The rows of each matrix lie in a flat space through zero, up to rounding. After each matrix: how many dimensions does the smallest such space have?
In the rows, 128 means zero.

[[122 124 137 126 134 125 142 128 108 129 116 134 130 129 139 140 117]
 [124 158 138 128 109 143 151 119 116 147 127 145 114 131 111 116 129]
 [137 138 168 107 135 135 150 125 122 115 103 144 124 143 126 122 134]
 [126 128 107 181 142 139 131 120 171 166 132 126 151 137 128 112 144]
 [134 109 135 142 215 140 135 111 145 118  99 115 130 128 134  90 132]
 [125 143 135 139 140 147 160 116 115 140 118 146 124 137 120 114 129]
 [142 151 150 131 135 160 219 102 104 146  91 159 130 151  87  90 117]
 [128 119 125 120 111 116 102 149 137 109 142 127 122 130 139 154 142]
 [108 116 122 171 145 115 104 137 172 156 128 120 161 135 146 137 136]
 [129 147 115 166 118 140 146 109 156 180 126 125 141 128 110 101 128]
 [116 127 103 132  99 118  91 142 128 126 164 124 126 120 138 152 134]
 [134 145 144 126 115 146 159 127 120 125 124 156 124 149 115 125 142]
 [130 114 124 151 130 124 130 122 161 141 126 124 192 149 123 120 125]
 [129 131 143 137 128 137 151 130 135 128 120 149 149 154 123 129 139]
 [139 111 126 128 134 120  87 139 146 110 138 115 123 123 165 150 150]
 [140 116 122 112  90 114  90 154 137 101 152 125 120 129 150 169 150]
 [117 129 134 144 132 129 117 142 136 128 134 142 125 139 150 150 149]]
 | 9

[[209 102 138 158 149 169 104 158  91 142 186 155 114  91 116 102 163]
 [102 151 137 112 110 146  90 124 149 133 105 136 135 141 146 123 105]
 [138 137 141 119 138 135 114 132 131 115 128 132 156 115 152 124 119]
 [158 112 119 156 141  91 140 151 115 138 154 148 155 124  83 137  87]
 [149 110 138 141 183 114 154 109 120  58 173 114 171  90 163 126 192]
 [169 146 135  91 114 124 150 170 101 177  86 122 126 112 125 143  67]
 [104  90 114 140 154 150 174  67 167  76 137  97 108 141 169  87 193]
 [158 124 132 151 109 170  67 153 121 169 152 169 106 132  99 105 112]
 [ 91 149 131 115 120 101 167 121 141 125  84  93 155 150 166 137 109]
 [142 133 115 138  58 177  76 169 125 242  98 166  54 171  66 106  53]
 [186 105 128 154 173  86 137 152  84  98 196 148 161  78  85 155 152]
 [155 136 132 148 114 122  97 169  93 166 148 153 124 122  89 144 115]
 [114 135 156 155 171 126 108 106 155  54 161 124 219 119 204 105 160]
 [ 91 141 115 124  90 112 141 132 150 171  78 122 119 175 112 130  59]
 [116 146 152  83 163 125 169  99 166  66  85  89 204 112 231 112 109]
 [102 123 124 137 126 143  87 105 137 106 155 144 105 130 112 129 173]
 [163 105 119  87 192  67 193 112 109  53 152 115 160  59 109 173 144]]
 | 7

[[208 135 154 115 101 126 143 105 151 133 106 161 174 165  95 105 121]
 [135 125 165 167 124 161 139 115  93 145 156 134  97 141 133 130 155]
 [154 165 137 123 125 112 163 124 123 150  95 125 179 116 159 134 126]
 [115 167 123 148  99 114 148 123 124 149 124  87 148 120 158 145 136]
 [101 124 125  99 138 168  87 102 142 103 117 114 182 110 126 134  83]
 [126 161 112 114 168  46 130 118 136 150 149 144  78 113 134  89 148]
 [143 139 163 148  87 130 168  93 111 152 112 113 115 157 172  97 153]
 [105 115 124 123 102 118  93 118 129 140 134 106 118 134 118  99 109]
 [151  93 123 124 142 136 111 129 134 155 158 111 111 137 119 130 105]
 [133 145 150 149 103 150 152 140 155  70  73 176 190 131 132 131 146]
 [106 156  95 124 117 149 112 134 158  73 112 160 165  89 132 154 124]
 [161 134 125  87 114 144 113 106 111 176 160 157 143 150 110 130 110]
 [174  97 179 148 182  78 115 118 111 190 165 143  72 150 106  58 135]
 [165 141 116 120 110 113 157 134 137 131  89 150 150 125 163 109 152]
 [ 95 133 159 158 126 134 172 118 119 132 132 110 106 163 184 127 174]
 [105 130 134 145 134  89  97  99 130 131 154 130  58 109 127  72 126]
 [121 155 126 136  83 148 153 109 105 146 124 110 135 152 174 126 181]]
 | 13

[[142 118 121  69 117 123 144 139  91 147 105 127 115 103 146 101 122]
 [118 166 134 124 115 109  98 156 119 146 136 131 114 115 127 142  65]
 [121 134 118 103 143 130 159 150  68 144 101 134 129 126 145 156 122]
 [ 69 124 103  49 108 127 153 144  86 171 126 114 118 149 144 129 133]
 [117 115 143 108 207 128 128 132 110 136 120  76 147 147 127 108 123]
 [123 109 130 127 128 155 134 142 106 154 133 104 111 126  93 141 108]
 [144  98 159 153 128 134 141 132 133 106 157 122 166 116 138  86 143]
 [139 156 150 144 132 142 132 170 144 134 120 124 102 174 144 148 142]
 [ 91 119  68  86 110 106 133 144 142 156 128 150 188 128 124 121 140]
 [147 146 144 171 136 154 106 134 156 173 109 104 117 139 141  94 143]
 [105 136 101 126 120 133 157 120 128 109 176 178 144 108 173 152 172]
 [127 131 134 114  76 104 122 124 150 104 178 165 165  90 118 132 127]
 [115 114 129 118 147 111 166 102 188 117 144 165 206 133 154 118 157]
 [103 115 126 149 147 126 116 174 128 139 108  90 133 203 121 145 124]
 [146 127 145 144 127  93 138 144 124 141 173 118 154 121 140 123 138]
 [101 142 156 129 108 141  86 148 121  94 152 132 118 145 123 204 137]
 [122  65 122 133 123 108 143 142 140 143 172 127 157 124 138 137 101]]
 | 15

[[122 147 126 135 121 137 104 114 134 142 111 135 126 119 143 120 127]
 [147  64 133  99 156  94 204 174 111  90 181 101 136 155  82 154 133]
 [126 133 120 110 138 116 110 122 141 154 116 121 132 122 140 123 129]
 [135  99 110  54 177  70 129 142 156 178 130  87 146 129 132 131 133]
 [121 156 138 177  94 168 114 112 115 105 117 157 116 123 133 122 124]
 [137  94 116  70 168  81 144 147 144 155 141  94 142 135 121 136 132]
 [104 204 110 129 114 144  21  70 167 210  54 144 126  90 196  93 124]
 [114 174 122 142 112 147  70  94 144 163  87 144 124 107 164 109 125]
 [134 111 141 156 115 144 167 144 104  80 154 137 122 141 102 139 128]
 [142  90 154 178 105 155 210 163  80  31 183 143 118 156  73 152 128]
 [111 181 116 130 117 141  54  87 154 183  77 140 126 102 175 104 125]
 [135 101 121  87 157  94 144 144 137 143 140 104 138 134 121 135 131]
 [126 136 132 146 116 142 126 124 122 118 126 138 124 127 128 127 127]
 [119 155 122 129 123 135  90 107 141 156 102 134 127 115 152 116 126]
 [143  82 140 132 133 121 196 164 102  73 175 121 128 152  85 150 130]
 [120 154 123 131 122 136  93 109 139 152 104 135 127 116 150 117 126]
 [127 133 129 133 124 132 124 125 128 128 125 131 127 126 130 126 127]]
 | 2

[[ 31 114  63 122  75 131 119 166 130  87  87 122 138 145 168  97 149]
 [114  65 147 101 110  75 131 169 126 142  90 143 152 156 144  93 166]
 [ 63 147  76 110 111 109 126 154 147 109  60 143 176 105  94  83 121]
 [122 101 110  89  95  88 102  97 103  95 125 126  66 197 152 137 171]
 [ 75 110 111  95 106  98 135 157 140 104 168 155 120  86 129 148 158]
 [131  75 109  88  98  70 118 155 147 143  94 126 108 124 134  79 160]
 [119 131 126 102 135 118  96 107  85  82 185 149 117 158  94 149 141]
 [166 169 154  97 157 155 107 116 145 151 134 143 134 118 132 171 128]
 [130 126 147 103 140 147  85 145  49  87 146 118  86 167 112 109 117]
 [ 87 142 109  95 104 143  82 151  87 100  55 115 118 185 148  93 130]
 [ 87  90  60 125 168  94 185 134 146  55 144 159 129 136 124 142 175]
 [122 143 143 126 155 126 149 143 118 115 159 147 132  91  99 155 121]
 [138 152 176  66 120 108 117 134  86 118 129 132  29 131 147 189 144]
 [145 156 105 197  86 124 158 118 167 185 136  91 131  77 133 143 108]
 [168 144  94 152 129 134  94 132 112 148 124  99 147 133  85  82 106]
 [ 97  93  83 137 148  79 149 171 109  93 142 155 189 143  82 111 164]
 [149 166 121 171 158 160 141 128 117 130 175 121 144 108 106 164 110]]
 | 11

[[105 148 110 107 125 108 132 112 155 158  86 110 133 176 127 125  85]
 [148  45 145 103 164 100 101 153 117 174  42  85  89 141 116 211  81]
 [110 145  88  95 142 124 117 113 121 112 148 167 114 173 134  88 131]
 [107 103  95  52 152 171 121 124 123  84 166 174 109 160 143  91 184]
 [125 164 142 152  69 103 120 138 154 140 103  97 147 149 118 116  91]
 [108 100 124 171 103  79  90 171 135 123 174 103  99  99 133 122 149]
 [132 101 117 121 120  90  81 153 110 127 116 132  94 161 119 128 109]
 [112 153 113 124 138 171 153  86 119 118 152 161 155 136 120  78 159]
 [155 117 121 123 154 135 110 119  78 110 139 171 116 139 115 116 138]
 [158 174 112  84 140 123 127 118 110  93 145 160 131 173 136 109 117]
 [ 86  42 148 166 103 174 116 152 139 145 117 126 110  68 119 137 176]
 [110  85 167 174  97 103 132 161 171 160 126  21 144  75 121 160 145]
 [133  89 114 109 147  99  94 155 116 131 110 144  79 140 138 161 106]
 [176 141 173 160 149  99 161 136 139 173  68  75 140  79 137 230  61]
 [127 116 134 143 118 133 119 120 115 136 119 121 138 137 105 109 133]
 [125 211  88  91 116 122 128  78 116 109 137 160 161 230 109  37 108]
 [ 85  81 131 184  91 149 109 159 138 117 176 145 106  61 133 108 189]]
 | 8

[[ 68 109 123 142 154 154 125 127 116  64 148 189 152 122  86 143  96]
 [109 124 129 117 116 159 162 118  99 138 132 115 159  95 119 111 149]
 [123 129  81  89 161 128 107 161 137 139 160  77 148 134 157 127 126]
 [142 117  89 140 117 132 107 155 104 106 142  80 161 161 159  92 166]
 [154 116 161 117 137  98 137 113 145 145 134 114 117 116 142 146 106]
 [154 159 128 132  98  75 137  88 100 102 111  99 104 146 123 153 137]
 [125 162 107 107 137 137  82 150  92 134 145  86 130  83  56 179 116]
 [127 118 161 155 113  88 150  83 153 108 119 149 129 158 140 120 119]
 [116  99 137 104 145 100  92 153 109 153 120  94 106 153 128 137 100]
 [ 64 138 139 106 145 102 134 108 153 155  92  98 152 144 128 146 113]
 [148 132 160 142 134 111 145 119 120  92  70 128 105 119 149 169 106]
 [189 115  77  80 114  99  86 149  94  98 128  65  79 118  88 132  79]
 [152 159 148 161 117 104 130 129 106 152 105  79  84 158 171 126 133]
 [122  95 134 161 116 146  83 158 153 144 119 118 158 145 104  82 128]
 [ 86 119 157 159 142 123  56 140 128 128 149  88 171 104  24 156  76]
 [143 111 127  92 146 153 179 120 137 146 169 132 126  82 156 110 108]
 [ 96 149 126 166 106 137 116 119 100 113 106  79 133 128  76 108 102]]
 | 12

[[ 21  84 111 106  89 102 162 114  95  80 134 108 183 126  66 183 138]
 [ 84  99 100 116 118  91 121 149 118  96 105 100 134 109 100 119 116]
 [111 100  97 120 132 102 114 176 127 115 100 119 106 115 124 102 109]
 [106 116 120 124 122 114 136 127 121 114 121 120 131 131 118 129 126]
 [ 89 118 132 122 110 128 153 110 111 116 141 129 153 140 108 160 140]
 [102  91 102 114 128 137 117 198 126 131 125 150 117 112 120 136 116]
 [162 121 114 136 153 117 128 146 146 135  97 137  77 149 167  81 111]
 [114 149 176 127 110 198 146  46 137 136 194 146 213 115  96 227 165]
 [ 95 118 127 121 111 126 146 137 106 125 140 136 140 140 114 149 136]
 [ 80  96 115 114 116 131 135 136 125 108 132 128 154 114  99 161 128]
 [134 105 100 121 141 125  97 194 140 132 108 133 101 101 133 104 107]
 [108 100 119 120 129 150 137 146 136 128 133 151 133 128 125 153 127]
 [183 134 106 131 153 117  77 213 140 154 101 133  68 104 160  62 101]
 [126 109 115 131 140 112 149 115 140 114 101 128 104 154 147 108 119]
 [ 66 100 124 118 108 120 167  96 114  99 133 125 160 147 101 168 139]
 [183 119 102 129 160 136  81 227 149 161 104 153  62 108 168  72  99]
 [138 116 109 126 140 116 111 165 136 128 107 127 101 119 139  99 112]]
 | 5

[[125 125 134 129 125 134 131 126 131 123 118 131 125 119 138 127 123]
 [125 133 137 122 118 134 143 127 135 120 132 120 133 116 149 141 121]
 [134 137 118 124 130 120 131 131 123 136 155 116 138 140 113 137 138]
 [129 122 124 123 125 128 123 131 130 133 128 129 130 119 140 139 126]
 [125 118 130 125 125 129 119 131 135 128 111 137 125 119 149 130 121]
 [134 134 120 128 129 131 135 126 117 137 153 118 132 124 112 140 138]
 [131 143 131 123 119 135 154 124 125 126 160 107 138 118 129 149 131]
 [126 127 131 131 131 126 124 127 130 124 117 133 124 134 125 117 126]
 [131 135 123 130 135 117 125 130 127 129 135 125 131 153 107 117 135]
 [123 120 136 133 128 137 126 124 129 122 106 138 118 117 136 119 121]
 [118 132 155 128 111 153 160 117 135 106 118 121 124  93 162 138 112]
 [131 120 116 129 137 118 107 133 125 138 121 138 126 141 117 119 133]
 [125 133 138 130 125 132 138 124 131 118 124 126 127 127 132 124 124]
 [119 116 140 119 119 124 118 134 153 117  93 141 127 124 175 126 109]
 [138 149 113 140 149 112 129 125 107 136 162 117 132 175  56 105 153]
 [127 141 137 139 130 140 149 117 117 119 138 119 124 126 105 120 132]
 [123 121 138 126 121 138 131 126 135 121 112 133 124 109 153 132 118]]
 | 4

[[ 97 158 176 167 144 110 142 119 112 143 111  81 133 133 135  96  70]
 [158 102 173 143 144 108 104 140 135 167 122 142 143 120 146 154 129]
 [176 173  84 165 167  98 127 136 130 141 136 123 114 124 131 126 135]
 [167 143 165  39 122 130 167  95 140 181 108 164  99 107 163 168 136]
 [144 144 167 122  49 162 127 184 120 117 123 159 125 115 129 187 122]
 [110 108  98 130 162  56 146 116 102 105 162  62 128  97 125 104 138]
 [142 104 127 167 127 146  45 139 147 111 103 104 126 162 123 144 122]
 [119 140 136  95 184 116 139  98 115 101 117  79 156 116 142 147 145]
 [112 135 130 140 120 102 147 115 113 131 179 151  99 131 146 148  89]
 [143 167 141 181 117 105 111 101 131 106 152 168 125 105 114 118 121]
 [111 122 136 108 123 162 103 117 179 152 115 105 101 123  89 124 170]
 [ 81 142 123 164 159  62 104  79 151 168 105  59 100 155 178 180 161]
 [133 143 114  99 125 128 126 156  99 125 101 100  96 138 126  75 134]
 [133 120 124 107 115  97 162 116 131 105 123 155 138  72 118 106 156]
 [135 146 131 163 129 125 123 142 146 114  89 178 126 118 107 131  88]
 [ 96 154 126 168 187 104 144 147 148 118 124 180  75 106 131  55 119]
 [ 70 129 135 136 122 138 122 145  89 121 170 161 134 156  88 119 114]]
 | 15

[[128 112 140 115 114 155 119 153 110 114 111 131 122 130 122 138 109]
 [112 111 108 159 114 112 152 160 127  77 155 167 110 138 110 137  80]
 [140 108 174 141 116 165 122 160 121 123 146 155 102 154 101 127  85]
 [115 159 141 143 158 106 167 134 135 110 121 114 114 143 143 138 109]
 [114 114 116 158 118 124 153 159 129  76 154 166 106 140 107 130  79]
 [155 112 165 106 124 229  86 122 135 134 110 132 126 126 102  88 134]
 [119 152 122 167 153  86 168 120 152 113 161 139 115 143 129 123 113]
 [153 160 160 134 159 122 120  84 164 181 129 106 140 140 142 114 163]
 [110 127 121 135 129 135 152 164 123  67 105 135 116 136 129 148  85]
 [114  77 123 110  76 134 113 181  67 120 139 151 114 120 108 152  98]
 [111 155 146 121 154 110 161 129 105 139 127  98 111 129 143 127 132]
 [131 167 155 114 166 132 139 106 135 151  98  85 131 131 153 124 152]
 [122 110 102 114 106 126 115 140 116 114 111 131 141 115 131 144 129]
 [130 138 154 143 140 126 143 140 136 120 129 131 115 149 128 137 104]
 [122 110 101 143 107 102 129 142 129 108 143 153 131 128 122 144 111]
 [138 137 127 138 130  88 123 114 148 152 127 124 144 137 144 150 139]
 [109  80  85 109  79 134 113 163  85  98 132 152 129 104 111 139 114]]
 | 6

[[153 118 142 135 139 154 133 104  93 132 127 120 122  74 129 125 111]
 [118 148 118 141 131 155 130 113 130 139 115 117 122 109 117 125 140]
 [142 118 131 135 132 101 163 146 129 112 130 139 153 111 132 122 100]
 [135 141 135  98 115 117  69 143 147 135 129 123 125 181 122 162 135]
 [139 131 132 115 176 131 112 101 119 126 134 121 122 118  99 129 125]
 [154 155 101 117 131 122  86 133 139 133 119  99 108 172  78 144 132]
 [133 130 163  69 112  86 213  83 199 145 158 142 150 156 184 144 122]
 [104 113 146 143 101 133  83 180 112 117 122 152 145 126 155 141 131]
 [ 93 130 129 147 119 139 199 112 144 137 123 147 149  85 169 102 131]
 [132 139 112 135 126 133 145 117 137 133 122 121 117 118 123 113 138]
 [127 115 130 129 134 119 158 122 123 122 137 130 133 128 130 123 117]
 [120 117 139 123 121  99 142 152 147 121 130 162 157 118 169 118 119]
 [122 122 153 125 122 108 150 145 149 117 133 157 157 102 166 128 125]
 [ 74 109 111 181 118 172 156 126  85 118 128 118 102 121 119 103 158]
 [129 117 132 122  99  78 184 155 169 123 130 169 166 119 191 106 110]
 [125 125 122 162 129 144 144 141 102 113 123 118 128 103 106 124 124]
 [111 140 100 135 125 132 122 131 131 138 117 119 125 158 110 124 129]]
 | 9

[[ 42 113 106 138 148  80 146 110 165 157 122 172 171 109 116  97  99]
 [113 123 122 125 127 125 139 126 132 126 122 135 140 133 126 129 126]
 [106 122 116 130 132 119 146 124 137 125 116 132 136 118 120 126 122]
 [138 125 130 111 113 146 134 133 118 115 128 130 144 164 136 146 139]
 [148 127 132 113 112 150 132 134 115 113 128 123 135 160 136 147 141]
 [ 80 125 119 146 150  89 125 116 153 157 130 151 137  93 119  97 105]
 [146 139 146 134 132 125  94 129 123 148 151 131 115 126 137 115 128]
 [110 126 124 133 134 116 129 124 137 136 128 136 134 119 125 119 121]
 [165 132 137 118 115 153 123 137 110 112 130 111 117 148 135 147 143]
 [157 126 125 115 113 157 148 136 112  96 112 105 120 144 128 156 144]
 [122 122 116 128 128 130 151 128 130 112 110 119 127 119 119 136 128]
 [172 135 132 130 123 151 131 136 111 105 119  92  93 115 125 145 140]
 [171 140 136 144 135 137 115 134 117 120 127  93  79  90 123 128 132]
 [109 133 118 164 160  93 126 119 148 144 119 115  90  47 107  97 106]
 [116 126 120 136 136 119 137 125 135 128 119 125 123 107 120 123 122]
 [ 97 129 126 146 147  97 115 119 147 156 136 145 128  97 123  99 110]
 [ 99 126 122 139 141 105 128 121 143 144 128 140 132 106 122 110 114]]
 | 3

[[168 103  94 148 118 168 118 130 106 134 183 107 143 122 110 143 119]
 [103 103  91 100 158 120 116 131 126 111 128 104 181 160 108 140 169]
 [ 94  91 131 141 123 163 121 166 139 148 188 121 182 199  95 161  98]
 [148 100 141 161  83 139 126 149  98 135 166  83 128 103 111 146  92]
 [118 158 123  83 120 151  92 185 152 145 125 152 154 161 116 160 121]
 [168 120 163 139 151 127 126 117  88 151 161 138 128 109 138 118  99]
 [118 116 121 126  92 126  99 122 103 141 148 119 116 142 117 130 125]
 [130 131 166 149 185 117 122 181 113 122 176 122 158 108  98 163 122]
 [106 126 139  98 152  88 103 113  99 131 122 140 142 146 133 121 149]
 [134 111 148 135 145 151 141 122 131 152 149 155 153 169 138 122  96]
 [183 128 188 166 125 161 148 176 122 149  79 131 108 106 123 106 106]
 [107 104 121  83 152 138 119 122 140 155 131 105 161 174 113 110 132]
 [143 181 182 128 154 128 116 158 142 153 108 161  68  96 121 108 124]
 [122 160 199 103 161 109 142 108 146 169 106 174  96 134 161  87  90]
 [110 108  95 111 116 138 117  98 133 138 123 113 121 161 118 104 151]
 [143 140 161 146 160 118 130 163 121 122 106 110 108  87 104 121 148]
 [119 169  98  92 121  99 125 122 149  96 106 132 124  90 151 148 144]]
 | 10

[[133 111 130 150 129 154 117 127 133 130 153 136 129 115 127 142  97]
 [111 193 138  91 104  56 156 114 117 108 113 104 140 152 122 117 177]
 [130 138 177 175 114 134  96 101 130 112 184 125 151  91 116 202 111]
 [150  91 175 189 124 173  82 116 140 125 168 129 147  95  99 186 104]
 [129 104 114 124 149 147 123 139 127 142 107 139 114 123 144 121 131]
 [154  56 134 173 147 203  91 140 142 146 138 145 123 106 116 144  91]
 [117 156  96  82 123  91 165 138 122 127  96 121 118 162 136  75 149]
 [127 114 101 116 139 140 138 141 129 138 116 137 114 135 141 102 116]
 [133 117 130 140 127 142 122 129 132 129 138 130 129 124 123 132 114]
 [130 108 112 125 142 146 127 138 129 139 116 138 117 127 139 117 121]
 [153 113 184 168 107 138  96 116 138 116 140 108 157 123  73 161 144]
 [136 104 125 129 139 145 121 137 130 138 108 131 122 130 125 119 136]
 [129 140 151 147 114 123 118 114 129 117 157 122 142 117 117 157 120]
 [115 152  91  95 123 106 162 135 124 127 123 130 117 150 145  86 117]
 [127 122 116  99 144 116 136 141 123 139  73 125 117 145 134 100 173]
 [142 117 202 186 121 144  75 102 132 117 161 119 157  86 100 216 142]
 [ 97 177 111 104 131  91 149 116 114 121 144 136 120 117 173 142 125]]
 | 4
